The rows of a group lie close to one hidden flat surface of 14 dimensions, which may be shifted away from zero. Surfaces can cross.
In the rows, 128 means zero.
Some rows, each with its group after it:
[126  96 139 139 135 127 111 113 110 101 119  78 105 113 124 189 159 122
  82]
X
[130 138 123 109 123  90 103 178  93  73 115 104 168 158 175 139  94 180
 100]
C
[131  79 143 143 173 156 143  57 120 118 160 139 116 123 171 137 125 157
 182]
Q
[215 188  27 174 145  65  98 155 181 128 211 181 109 135 139  65 106 142
  72]
Q
[158  99  64 136 143 157 114 116 144  71 148 104  81  96 162 188 170 181
  96]
X
[100 131 129  95  81  71 120 160 136 146 131 129 149 181 197  84 143 166
 119]
C
[135  92 127 171 126 121 197 107 108 161 201 131 118 126  97 139  71 143
 116]
Q
[ 92 100 124  63 139 109 137 172 139 153 129 113  55 124 101 152 130 135
 158]
C
[102 102  94 176 150  99  98 177 109 189 129 131  72 154 118 173 136  39
  65]
Q
[119 152 103 117 151  99 149 102 109 118 164 159  90  98 117 154 115 130
 132]
C
[154 109  87 110 131 175 105 169 134 135  73  76 127 134 106 101 183 137
 141]
C
[ 86 140  67 163 136 152 145 195 164 107 118  93  51 116 150 151 145 137
 174]
X
[106 110 107 136 127 144 107  92 106 109  86 122 186 107 135 163 151 138
  84]
L
[126 188  86 162 102  67 123 122 131 201 138 180 118 116 147 112  94 148
 109]
Q
[160  88 114 167 157 228 179 172 124 136 145 115  80  80 116 120  94 104
 127]
L
[152 128 148 149 145 137  85 151 140 112 133 107 133  79  86 140 100 101
 110]
L
[110 167 146 106 142  69 105  41 131 143 155 204 168 138 146 125 104 153
 119]
Q
[129 167  83 137 119 142 156 159 155 131 141 128 103 122 135 157 156 162
 121]
X
[ 87 101 116 125 137 114 142 121 136  94 154 137 188 130 133 152 165  91
  83]
Q
[136 107 136 117 116 126 109  77  72 161 168 188 133 144 153 118  93 133
 110]
X
[ 61 148 174 117 122  60 124  92  87  89 142 129 145 183 130  65 106  97
 176]
C
[102 157 133 126 129 124 120 155 141  96 107 133 164 109 139 139 158  84
 147]
L
[117 125 122 132 104  95  79 153 135 108 150 129  99 117 172 128 123 122
 133]
X
[148 119 150 128 130 124 156 105 171 111 176 140  70 163 105 136 102 128
 129]
C
[115 102 137  98 107 125 125 159  86 164 129 176 144 155 140 137  63  92
 165]
L
[ 83 120 157  97  73 101 178 128 205 104 146 137  99 161 170 119 136 144
 160]
C
[117 167 190 147 121 115 117 154 153 174 158 136 101 173  92  99  74 107
 117]
X
[114 162  91 111 122 141 160 149 140 119  98 111  96  91  87 155 159 122
 138]
L
[125 140 157 151 141 127 126 128 115  95 132 104 111 141 105 128  99 110
 109]
X
[ 75 168 155 150 110 145  91 104 131 161 106 126 144 106 131  72 153 132
  75]
X
[103 142 142 154 136  92 118 141 165 124 112  99 150 157 136  69 166  96
 113]
L
[126 140 156 146  88 112 127 132 127 147 117 119 122 172 167 142 128 140
  96]
C
[142  90 118 177 168 119 148  86 197  78 147 105 134 139 152 154 158 133
 116]
X
[115 160 177 154  86 141  90  72 113 147  65 116 132 109 136 127 153 107
 151]
C
[165 137 147 115 134 108 145  61 122 142 171 142 125 160  81 112 102 173
  91]
C
[129 180 129  76  73 108 127 119 130 107 121 171 158 139 108 112 136 133
 115]
Q
[ 89 188 147  58  65 134  87 199  99 145 118 148 132  96 121 165 142 128
 123]
X
[147 173 103 141 159 118 108 188 115 163 131 113 191 128 159 150 143 179
 116]
L
[175 141  68 178 138 134 128 101 112 108 135 107 155 105  83  69 113 147
  89]
C
[113 118 172 138  67 132 148 180 130 169  70 110 187 178 164 165 110 135
 121]
C
[135 152 193  63 111 149 150 119 195 188 134 164 119  91 109 122 157 127
 145]
L
[114 179  73 125  88  82 169  70 132 156 114 164 101 122  81 134 144 144
 102]
L
[155 128 115 109 128 136 121 143 155 114 128 116  73 122  80 107 122 122
 170]
C
[121 115 113  98 127 116 128 127 136 115 119 116 115 118 124 104 135 154
 149]
C
[158 123 126  95 131 197 145 159 140 107 116 136 106 121 107 166 154 113
 106]
L
[111 124 160 156 148 152 118  67 112 151 105 130 157 183 188 173 158 166
  75]
Q
[135 144 105 121 132 100 105 109 124 114 123 143  95 119 107 136 115 114
 141]
L
[169 133 122  94 116 154 124 127 160 181 119 133 169 134  36 146 177 133
  47]
Q
[ 91 120  92  62 112 126 108 102  94  82  75 207  99 158 159 142  36 153
 128]
Q
[141 178 148 134  85  70 113 128 124 127 135 139 124 134 135 115 101 132
 118]
C
[ 51 130 183  94 107 117 107  98  89 110  87 106 161  76 136 107  87 172
 125]
X
[125 115 135 125 164 102 110 123 137 141 159 153 158 138 134 123 129 108
 156]
Q
[151 139  91  95 147 106 160 185 186  89 164 154 163 167 146  71 109 147
 158]
L
[138 134 141 124 160 121 126 112 105  92 113 118 113 153 114  91 133  86
 153]
X
[113 119 189 105 142 132 117  96 108 132 109 120 146 153  91 150 102 142
 137]
Q
[124  89 137 127 117 100 102 116 131 103 134 112 197 138 169 143 159 125
  84]
X
[157 118 142  95 103  93 193 196 155 242 125 117 193 170  70 202 173 124
 124]
X
[ 61 122 134 179 126  97 152 102  94 175 107 129 105 133 138  93 108  75
 160]
L
[ 91 147 131 186 163 114 187  64 152 135 147 139 101 200 214 128 120 179
 136]
X
[111 112 134  92 130 131 144 132 147 108 111 157 188 144 136 135 127 115
 156]
L
[124 115 111 132 132 132 132 127 141 150 121 168 158 142 124 160  98 111
 105]
Q
[ 92 171  86 136 193  95 128 116 120 116 120 179 153 156 119 162 137  83
 117]
Q
[154 107  95 150 119 109 139 146 164 111 177 124 160 117 123 122 101 157
  85]
X
[113 125 178 109 114 126 121 120 136 100 134 128 170 141 124 122 139 111
 148]
Q
[109  89 114 102  68 104  89 185 127 147 120 121 114 119 146  95 105 119
 123]
Q
[149 139 126 130 143 133 146  79 109 148 141 131  53 166 128 146 143 154
  99]
C
[106 141 143 151 174 166 166  82 155 117 114 128  92 131 120 134 178  95
 143]
L
[ 93 156 118 167 126 138 159 123 160 115 113 106 122 108 170  79 187 113
 102]
L

New rows. What belongs after each?
[167  93 134 146 143 133 124  92 135 139 144 106 118  94  42  70  70 147
  93]
X
[112 121 147 120 130 123 130  85  80 133 124 130 131 135 136 112  91 166
 107]
X
[ 96 134 157 108 142 141 109 109 123 126  67 128 147 136  80 180 105 123
 102]
Q
[160 131  77 145 156 126 125 100 137 154 131 137 130 143 112  88 157 144
 101]
L
[111 158 168 150 108 108 136 135 116 150 143 123 127 126 172 135 107 154
  81]
L
[147 133 102  69  83 118 104 120 138 194 128 212 166 112 191  81 147 156
 145]
L
[154 121 101 103 125 147 112 178 113 117 131 100 125 136 108 152 161 134
  97]
X
[105 137 131 132 118  65 153 125 150 107 181 133 119 169 113  77 115 110
 115]
C
[139 127 127  50 129 148 150 152 182 133 113 159 120 115  95 117 140 114
 196]
L
[117  91 132  99 126 152 178  90 152 105 131 180 157 108  91 146  96 104
 163]
L
[155 162 104 142  99 154 174 132 129 148 147 156  24 165 141  98 162  97
  85]
L
[158 166  88 126 173 139 114 107 128  96 118 139 101 130 111 168 169 134
 135]
L
[152 119 100 139 167 150  99 150  87 143  98  81 106 126  79 147 140 130
  85]
C
[100 126 118 128 139 119 132 149 113 113  95  76 105 132 137 110 122 164
 134]
X
[163 146 129 141 148 144 121 168 124 149 136 116  99  93 103 144 108 131
 134]
L
[147 140 127 140 155 123 118  98 131 118 148 153 124 158 141 127 114 142
 127]
Q
[139 121 124 119 136 125 125 117 104 156 128 131 126 152 131  96 128 143
 121]
X
[160 113 169  79 155 168 128 114 109 141 139 137 102 171  77 121 130 126
 188]
Q
[ 91 120 127 111 106 135 136  78 141 149  88 126 138  98 143 123 169 150
 158]
C
[118 102 136 120 103 140 151 128 126 173 146 164 121 132 124 140 108  98
 152]
Q
[ 89 113 122  89 173  66  71 131  94 109 153 146  98 102 162 118 102 110
 157]
C
[133  89 108 122 133 152 110 125 125  62 136 124 122 172 156 136 126 130
  79]
Q
[162 147  98 125 110  84 113 134 128 114 133 117 130 107 123  64 133 124
 123]
X
[152 159 106 118 170 181 128 112  86 127 105 139  98 179 141 179 204 120
 123]
C
[117 181 111 171 131  81 146 129 133  99 151 118 115  75 141 130 100 165
 128]
L
[162  92 111 125 170 138  90 115 106  98 126 106  63 132  88  93  78 145
 168]
C
[197 121 191 161 119 181 144 127 171 152 153 115 166 172 105 141 150 119
 101]
Q
[ 76 104 129 116 139  40 100  57  98 156 189 155 117 111 155 109 124 141
 103]
Q
[122 115 131  75 151  75  74  64 119 103 158 129  99 132 151  84 128 200
 114]
C
[104 129 110 114 159  78 186  97 138 117 221 187  66 135 129 139  75 133
 132]
C
[111 135 135 147 129 136 148 128  97 170 107 137 158 134 137 195 127 131
  96]
C
[126 160 183  99 110 128 111 126  95  91 116 127 165 110  77 143 146  61
 103]
X
[124 102 156  94 141 148 154 147 139 135 131 129 121 135 121 146  84 137
 147]
L
[133 140 143 176  89 134 124 116 121 164  94 132 142 141 193 154 132 140
  89]
C
[108 148 136 130 114  96 149 145 110 132 145 137 159 167 166 113 108 143
 124]
X
[ 96 120 137 160  78  72 151 152 171 158 148 141 168 123 140  99  82 107
 124]
C
[154 155 210 105 139 139 119 140 121 113 149 146  56 153 104 197  84  92
 137]
L
[154 109 144  94 155 101 105  73 152 120 168 129  86 111 111 156 112 182
  73]
C
[ 87  80 162 109 134 102 137 102  89 181 167 133 135 145 107 139 125 111
 137]
Q
[156 137 148 130 160 108  91 136 136 137 136 117 149 165  92 148 119 131
 104]
L
[109 141  94 135 141 127 116 121  92 120 106  99  83  88 124 148 149 144
 116]
C
[167  75 119 139 174 142 141 145 115 209 158 140 155 163 102 106  63 155
 130]
L
[120  83 136 100  59 145 171  62  96 115 192 149  71  94  90 129 112 131
 105]
Q
[136 100 134  91 170 180 207 134 173 115 137 129 117 172 134 123 133 149
 138]
L
[120  57 159  94 124 176 112 129 115 113 102 138 130 199 130 169 103 114
  91]
Q
[166 115 139  93 110 131 128 108 155  95 121 104 146 156  89  93 121 190
 139]
C
[140 144 171 115 161 105 103  52 108 136 145 169 163 107  72 123  96 103
 151]
C
[133 119 159 137  88 165 147  94 147 113 134 136 130 104 141 144 135 130
 130]
Q
[ 94 109 145 143 157 127 109  76  95 145 124 160 127 121 141 112 104  91
 184]
C
[111 140  89 168 136 146 183 140  94 108 103 101 142 154  85 181 136 103
  85]
L
[133 111  94 169 177 102 109 117  83 116 148 136 173 109 123 121  59 123
  91]
C
[143 153 108 144 128 111 131 144 148 146 130 137 127 113  80 133 110 111
 113]
Q
[126  74  66 111 192 150 144 148 111 146 137  80 113 172  98 122 181 165
  55]
C
[183 156 133 111 122 106  90 202 121 125 157 128  80 186 145 112  99 132
  92]
L
[ 67 124 123  98  61  74 182 162 169  91 124  73 144 134 158 126 137 214
  91]
C
[ 98 128 132 144 142 134 161 114 120 145 111 100  88 153 135 127 138 137
 111]
L
[125 154  95 114 130 132 232 101 152  55 131 138 120 121  98 187 110 180
 110]
L
[149 136 147 141  68 103  72 174 180 145 134 120 133  87 159  81 142 112
 143]
Q
[122 154 156 131 106 105 133 138 115 157 134 118 104 123 148 147  99 167
  98]
L
[145  84 105 142 153 142 117 102 148 118 167 137 132 122 195 105 154 151
 163]
Q
[157 158 108 157  76  99  80 149  84 117  69 110 159  62 111  85  54 151
 172]
C
[152 133 123 162 147 131  95  58 125 144 141 172 168  86 105 139 124 114
 118]
L
[151 131 107 139 142  94 132 121 102 130 130 140 102 163 141 106 171  41
 173]
X
[140 126 133 115 142 131 124 164 135 148 126 119 115 148 118 114 122 128
 122]
L
[151 145 156 153 143 121 102 153 150 111 136  89  75  98  77 123 112  98
 121]
L
